The rows of a group lie close to one hidden flat surface of 12 dimensions, which may be shifted away from zero. Surfaces can cross.
In the rows, zero is written as 128.
Known rows, each followed by its group:
[173  99 144 216 126  76 138 165 135  88 105 141 126 154 174 126 108 121
 126] : (4)
[132 148 125  95 149 130 126 126 150 121 126 158 107 127 144 158  97 142
 121] : (2)
[135 127 132 132  91 122 158 121 157 122 158 100  74 134 156 157  96 153
  98] : (2)
[ 97 165 172 161 116 115  99 126 120  96 180 125 158 127  92 111  89 102
 104] : (1)
[107 141  66 108 121  94 142 134 107 101 135 117 127 143 118 103 155 132
 140] : (4)
[105 158 122 152 150 118 175 125 174 114 161 135  72 161 157 142 131 120
 164] : (2)
[163  71 113 163  80  90 114 181 102 128 113 107  97 148 129 132 144 152
 105] : (4)
[154 133 139 121  95 116 119 178 118 143 152 145 149 109 100 144 120 127
 102] : (3)
[111  92  93  81  74  98 121  93 108 130 177  95  98 100 133 138 128 166
  75] : (4)
[114 149 107 128 112 172 162 166 159 182 139 155 100 109 116 106 145 111
 134] : (0)
[130  97 129 161 115 121  91  84  69  86 117 112 143 164 133 146 136 109
  90] : (4)
[120 175 149 134 143 166 114 107 147  91  96 100 123 171 149 182 117 105
 123] : (0)
[ 96 114  95 124 121 173  99 122 112 148 127 174  19 154 131 144 134 127
  90] : (0)
[137  86 152 125 149 125 130  95 102 166 151 177 102  95 121  85 128 135
 152] : (3)
[116 113 130 153 125 168 141 107 109 163 125 117 155 123 109 101 169  96
 140] : (3)
[120 106 118 137 156 154  97 118 109 131 107 195 118 121 118  89 105  97
 125] : (3)
[140 135 134  86 156 132  91 137 156 112  90 136 147 124 142 167  87 144
 118] : (4)
[152  66 116 154 130 161 126 132 119 166  75 118 134 130 133 131 132 149
 111] : (3)
[127 147 131 116 105 141  99 119 109  99 117 108 174 120 111 131  93 116
  86] : (4)
[141 101 118 142 135 110 122 179 175 127 100 134 107 135 149 137 104 145
 137] : (3)
[123 120 133 134 135 140 172  90 123 144 116  57 183 109 104  89 106 191
 124] : (1)
[127 135 142 145 142 109 141 106 127 106 137 115 133 145 142 141 123 142
 130] : (1)
[100 137 153 137 152 185 113 104 133 169 121 139 123 123 123 129 161 109
 138] : (4)
[142 126 130 173 152 116 148 180 109 159 106 147  85 160 109 115 158 184
 146] : (1)
[124 131  86  98 163  72 148 141 140 115 135 156 111 129 140 117 131 166
 159] : (2)
[127  75 136 179 148  93 152  81 113 134 141 125 113 126 162 109 143 164
 131] : (2)
[149 126 132 129 154  96 100 227 141 152 132 193  81 171 107 184 168 130
 165] : (0)
[145 170 172 165 166 122 130  77 113  72 126 152 118 176 168 195  86 140
  95] : (0)
[ 97 163 102 110  87 178 104 152 100 130 114  90  87 162  80 134 148 125
  99] : (0)
[135  52  52  80  95 148 111  81 133 116  91 118  97 118 185 146 118 104
  90] : (3)
[110 203 138 140 120 203 154 120 159 133 105 141 162  92 136  88  88  80
 108] : (1)
[145 126  87 125 128 118 143 135 128  93  97 107 103 188 159 177 164 107
 149] : (0)
[136 157 143  96 137 131  94 103  48 132 159 168 207 119  72 154 146 116
  92] : (4)
[123 101  87 128 129  84 105 139 104  92 127 152  78 157 130 123 114 150
 113] : (2)
[112 121 114 156 120 101 103 112 102  72 125 121  96 163 142 126 106 131
  95] : (4)
[112 187 110  87  59  87 136 187 172 109 201 125 136  87 115 125  95 112
  97] : (0)
[160  81 119 152 175 140 132 158 129 177  91 188 169 118 123 119 149 121
 156] : (3)
[107 110 124 103 128 159  77 121 109 147 113 131 111 123 106 130 141 128
 112] : (2)
[170 149 162 141 142 156 116 150 139 120  75 137 191 136 140 168 120  95
 130] : (1)
[123 102 145 153 159 119  99 123 115 137 117 162 121 116 125 102 110 157
 119] : (2)
[ 92 103 136 176 177 147 132  99 136 130  90  74 158 147 108  80 124 150
 164] : (1)
[144 172 145 115 128 138 137 117 136 106 133 130 113 153 152 194 117 128
 107] : (0)
[112 116  78 145 128 123 147 107  90 107 115 108 105 167 121 105 145 139
 131] : (2)
[ 93 155 134 167 141 104 118 163 162 102 124 120 139 124 117  89  70 158
 114] : (0)
[158 199 131  93 130 142 133  88  87  68 127 136 133 191 148 228 136  96
 104] : (0)
[146 138 166 113  96 175 129 138 156 162 124 104 189  75 117 122 104  97
 114] : (3)
[168  33  86 139 122  57 139 135 116 136 130 152 138 108 162 119 139 151
 127] : (2)
[144  74 180 147 122  94  86 114  99 138 161 114 110 141 114 171 110 185
  90] : (1)
[136 153 107 153 124 124 126 166  55 119 129 153 127 183  74 134 168 120
 121] : (0)
[115 111  80 180 180 140 205 116 156 169 109 146 157 136 159 108 188 128
 173] : (3)
[110  73  74 115  99  62  86 135 107  95 172 138 165 125 124 126 167  66
 130] : (4)
[144 136 135 107 119 179 135 124 122 146  82  90 151 112 109 115  98 158
 108] : (3)
[151  96 126 135 112  93 121 164 114 124 129 122 101 140 115 126 119 161
 123] : (3)
[ 87 151  89  65  84 149 103 135 141 129 167 148 112  97 114 119 133  62
 115] : (3)
[155 128 150 127 122 120 143 116 157 131 143 127 129 125 172 190 123 132
 110] : (0)
[143 122 147 114 108 119 104 148 147 136 141 151 175  78 129 126  99 107
 106] : (2)
[121 161 169 113 163 132 145 111 137 150 156 150 122 114 118 121 135 133
 166] : (3)
[137 145 158 176 140 121 146 149 134 124 115 108 160 140 115 114 117 146
 137] : (1)
[153 117 125 155 115 104 164  89  74 122 163 140 131 136 133 135 120 156
  88] : (2)
[135 107 122 108 177  88 116  63  75 114 133 168 133 125 150 141 139 175
 118] : (2)
[110 124  84  97  96 170 115 156 180 144  96 133 152  70 135  81  89  89
 110] : (4)
[130 123 180 122 172  97  95 152 205 124 127 131 168 112 152 170 100 131
 159] : (4)
[ 76 152 171 117 132 113  88 117 144 125 204 134 124 115  88 130 101 125
 119] : (1)
[121 107 114  96 122 128 105 107 153  94  97  70 138 125 139 138  72 157
 104] : (1)
[137  83 128 155 119 120  80 151 144 113 111 156  91 144 157 154 119 101
 111] : (1)
[ 92 135 109  99 148 150 116 102 130 154 133 126 161 114 117 134 163 124
 130] : (0)
[139 107 124 122 155  70 112 129 110 112 142 155 116 136 128 144 100 194
 108] : (4)
[129 115 121 126 160 134 107 138 133 118  79 122 122 154 129 136 126 147
 143] : (2)
[164 149 112 126 181 111 147 145  82 113  72 137 155 173 109 146 139 186
 147] : (1)
[155  87 145 140  85 146 105 140  94 152 113  82 169 121  94 135 136 138
  91] : (1)

New rows, each followed by its group:
[134 161 138 125 128 144 107 132 107  95  93 113 168 126  92 110  49 162
  79] : (1)
[ 66 147 132 102 213 132 132 127 168 182 104 115 108 108 114  75 180 197
 213] : (2)
[157 155 134 137 133 115 136 165  99 136 145 169 166 142 102 158 156 109
 132] : (0)
[112 106 133 171 142  85 109 100 106  78 136 109  73 186 144 144 118 159
 118] : (1)
[158  86 135  99 115 114 117 140 149 138 107  81 141 118 136 165 109 178
 113] : (1)
[100  46  99  84  98 128  61  67 119 129 124 104 106  95 169 136 158 109
 101] : (2)
[149 135 133  84 136 129 146  78 101 124 123  80 196 121 117 163 125 165
 115] : (1)
[115 113 144 146 164 131  68 136 122 118  98 131 141 158 117 163 134 134
 122] : (0)
[145 206 143 144 118 189 183 164 151 129  82  78 164 150 111 128 123 114
 144] : (0)
[123 101 178 239 143 106 152 126 120 131 132  88 166 140 106  73 111 160
 138] : (1)
[119  70 107 112 176 129 109 115 170 133  87 134 171 101 136 103  81 141
 143] : (1)
[176 124 143 144 113 146 137 131 100 128 101 116 136 156 133 181 126 143
  94] : (0)
[157 119 152 114 172 145  99 133 171 119  80 178 115 116 160 151  52 142
 120] : (3)
[143  66 176 155  81 104  34 215 105 163 150 132 121 131  71 157 146 130
  96] : (4)
[115 145 133  90 125 109  97 145 138 127 155 128 140 118 110 155 130 131
 122] : (4)
[161 131 108 109 104  84 136 159 134 103 129 134  95 144 165 169 137 138
 121] : (4)
[132 114 143 125 129  86  96 143  97 106 141 105 147 145  84 138  97 179
 106] : (1)
[141 161  67  58 134 135 165 132 124 140 141 167 145 130 133 168 181  94
 151] : (0)
[101 116 120 115 157 186  89 133 150 148  72 113 117 143 115 129 145 116
 150] : (1)
[128  64 105 121  91 112 104 117 125 120 128  87 120 120 134 129 108 145
  94] : (1)
[125 119 122 169 172 103 141 170 150 142 125 179 117 141 129 110 136 133
 165] : (3)
[151 110 133 145 125 151 136 167 139 165 113 155 100 121 113 124  85 167
 101] : (2)
[121 150 152 193 108 179 148  95  89 135 142 113 148 164 119 138 183  59
 123] : (0)
[131 122 155 108  88 181 110 110 126 148 106  41 194 108  98 140 123 126
 101] : (1)
[109  78 100 182 108 100 151 117 123 134 143 115  89 127 149  79 141 147
 121] : (4)
[107 123 119 129 119  75 114 152 144 119 184 160 113 116 132 125 135 112
 134] : (4)
[111 115  99 139 113 110 144 119 130 134 164 148 116 118 150 114 173  89
 139] : (4)
[157  68 129 141 137 125 109  79  90 115 122 184 165 103 146  99 109  67
 124] : (3)
[127 192 171 134 151 183 125 146 141 143 102 117 173 141 101 155 134 115
 136] : (0)
[146 178 128 101 125 142 123 138 148  78  75  96 153 139 138 149  68 144
 105] : (1)
[121 166 130 125 168 142 124 129 126 116  95 151 106 147 127 130 108 162
 128] : (4)
[182 104 121 156 122 121 163 186 101 188 119 187 132  98 113  98 133 171
 111] : (4)
[123 159 135 145  99 103 134 136  72 114 165 103 155 147  86 122 165 130
 119] : (4)
[113  91 109 157 117 120 107 135 104 119 113 119  86 137 104  82  74 184
  81] : (1)
[ 98 140 153 120 149 150 104  71 105 145 154 130 118 132 125 169 141 159
  93] : (0)
[136 138 106 112 130 166 128 115 146 124  98 178 105 107 169 131  82 120
  87] : (1)
[112 117  88  97 136 144 111 116 104 121 107 129 136 144 109 109 167  84
 163] : (3)
[126 158 207 147 126 131 113 119 122 150 169 114 106 128 116 182 106 195
  78] : (0)
[151 104 140  61 128 134  97 145 160 133 108 123 156  96 127 129 127  82
 178] : (3)
[ 89 151 125 110 124 171 103 128 179 127 121  97 130 134 140 156 155  72
 145] : (0)
[107 130 116 122 132 126 111  78 103  96 156 174  98 129 139 115 110  88
 113] : (3)
[135 134 135 158  88 195 140 137 141 157  98 115 146 107 142 113 141  76
 107] : (1)
[149 136 117 126 150 117 142 142 123 123 103 130 105 156 135 165 106 197
 108] : (3)
[123 116 155 171 125 118 149 106 133 123 145 124 108 111 138  74  90 136
 129] : (3)
[125 104  78  98 166  98 114 104  88 130 148 216 175 107 128 115 173  82
 150] : (2)
[177 144 148 124 156 124 148 109 119  96  87 132 192 121 137 127  69 146
 124] : (3)
[174 199 179 218  79 193 155 204 103 143  68 111 124 161 121 130 151 109
  98] : (1)
[155 120 114 183 111 186 148 156 156 117 107 150 128 182 140 171 113  24
 124] : (2)
[ 99 110  92 125 131 118 134 116 130 121 125 100  81 149 135 118 144 155
 138] : (1)
[110 144 126 164 117 105 173 140 147 128 165  95  82 173 143 148 194 114
 171] : (0)
[106  89 116 103 180 119 107  97 152 131 124 126 184 122 123 132 143 108
 175] : (1)
[172 108 139 104 147 143 133 117 112 151  92 104 252 103 105 143 130 133
 135] : (1)
[131 117  70 116  95 127 178 117 148 136 135  96 132 124 164 157 147 139
  98] : (3)
[137 123 167 156 116 146 135  96 127 151 144 112 170 104 137 148 117 141
  86] : (0)
[147 129  81 115  91 138 166 111 125 132 145 145 196  94 150 145 121  96
  77] : (3)
[105  95 113 178 119 131 130 101 131 116 147 151  44 150 158 116 100 124
  97] : (2)
[130  55  76 147  47 116 151 143 136 163 157 109 142  80 149  84 174  74
 117] : (4)
[126 184 128 156 134 128 207 135 131 150 154 123 162 114 111 101 117 174
 119] : (3)
[143 141  89 134 107 136 119 173 131 101  93 135 197 129 116 125 103  83
 102] : (3)
[149 121  88 112 120 134 160  85  96 113 136 140 130 147 147 160 134 115
 106] : (2)
[159  97  72 126 106 123 143 140 119 114  95 121 166 129 143 139 113 133
  92] : (3)
[141  94  84 125 118 144 163 129 143 172 128 139 157 106 150 146 163 119
 118] : (3)
[104 122 102 137 104 107 165 110 125 127 143  43  91 158 137 136 173 180
 131] : (0)
[126 130 118 167 128 128 179 122 192 133 136 130 124 114 188 142  94 143
 104] : (3)
[154  76  67 110 103 117 119 151 138  88  66 102 201 115 135  83 114  64
 153] : (3)
[157 124 131 146  87 137 166 127 114 147 124  93  96 137 155 147 167 148
 116] : (4)
[158  84 120 173  99 115 109 127 124  79  82  99 145 155 174 143 122  88
 109] : (4)
[145  73  88 125 115 150  77 142  86 138  88 189 151 102 111 100  94 113
  70] : (4)
[120 145 136 141 187 122 121 156 107 166 141 212 111 138  95 133 144 165
 135] : (0)
[153  97  88  62 127 141 133 114 121 162 108 148 163  79 134 137 117 158
  98] : (4)
[ 94 153 133 144 122 135 150 126 159 134 139  88 102 127 132 116 115 166
 119] : (0)
[130 136 127 126 121 133 163 155 137 169 126  99 104 124 117 122 151 185
 138] : (1)
[127  81  88 151 116 205 151  87  93 160  75 113  99 137 126  99 116 146
  85] : (2)
[126 163 179 167 169 119 144 159 172 142 124 117 155 129 122 136 112 174
 148] : (0)
[ 88 179  72 128 157 179 182  65 140 103  95 104 153 150 158 124 138 110
 126] : (3)
[156 119 156 159 105 151 129 107  97 117 102  78 187 137 121 134 123 112
 107] : (3)
[135 147 176 128 132 151 115 186 172 163 108  96 149 113  95 133 107 159
 139] : (1)
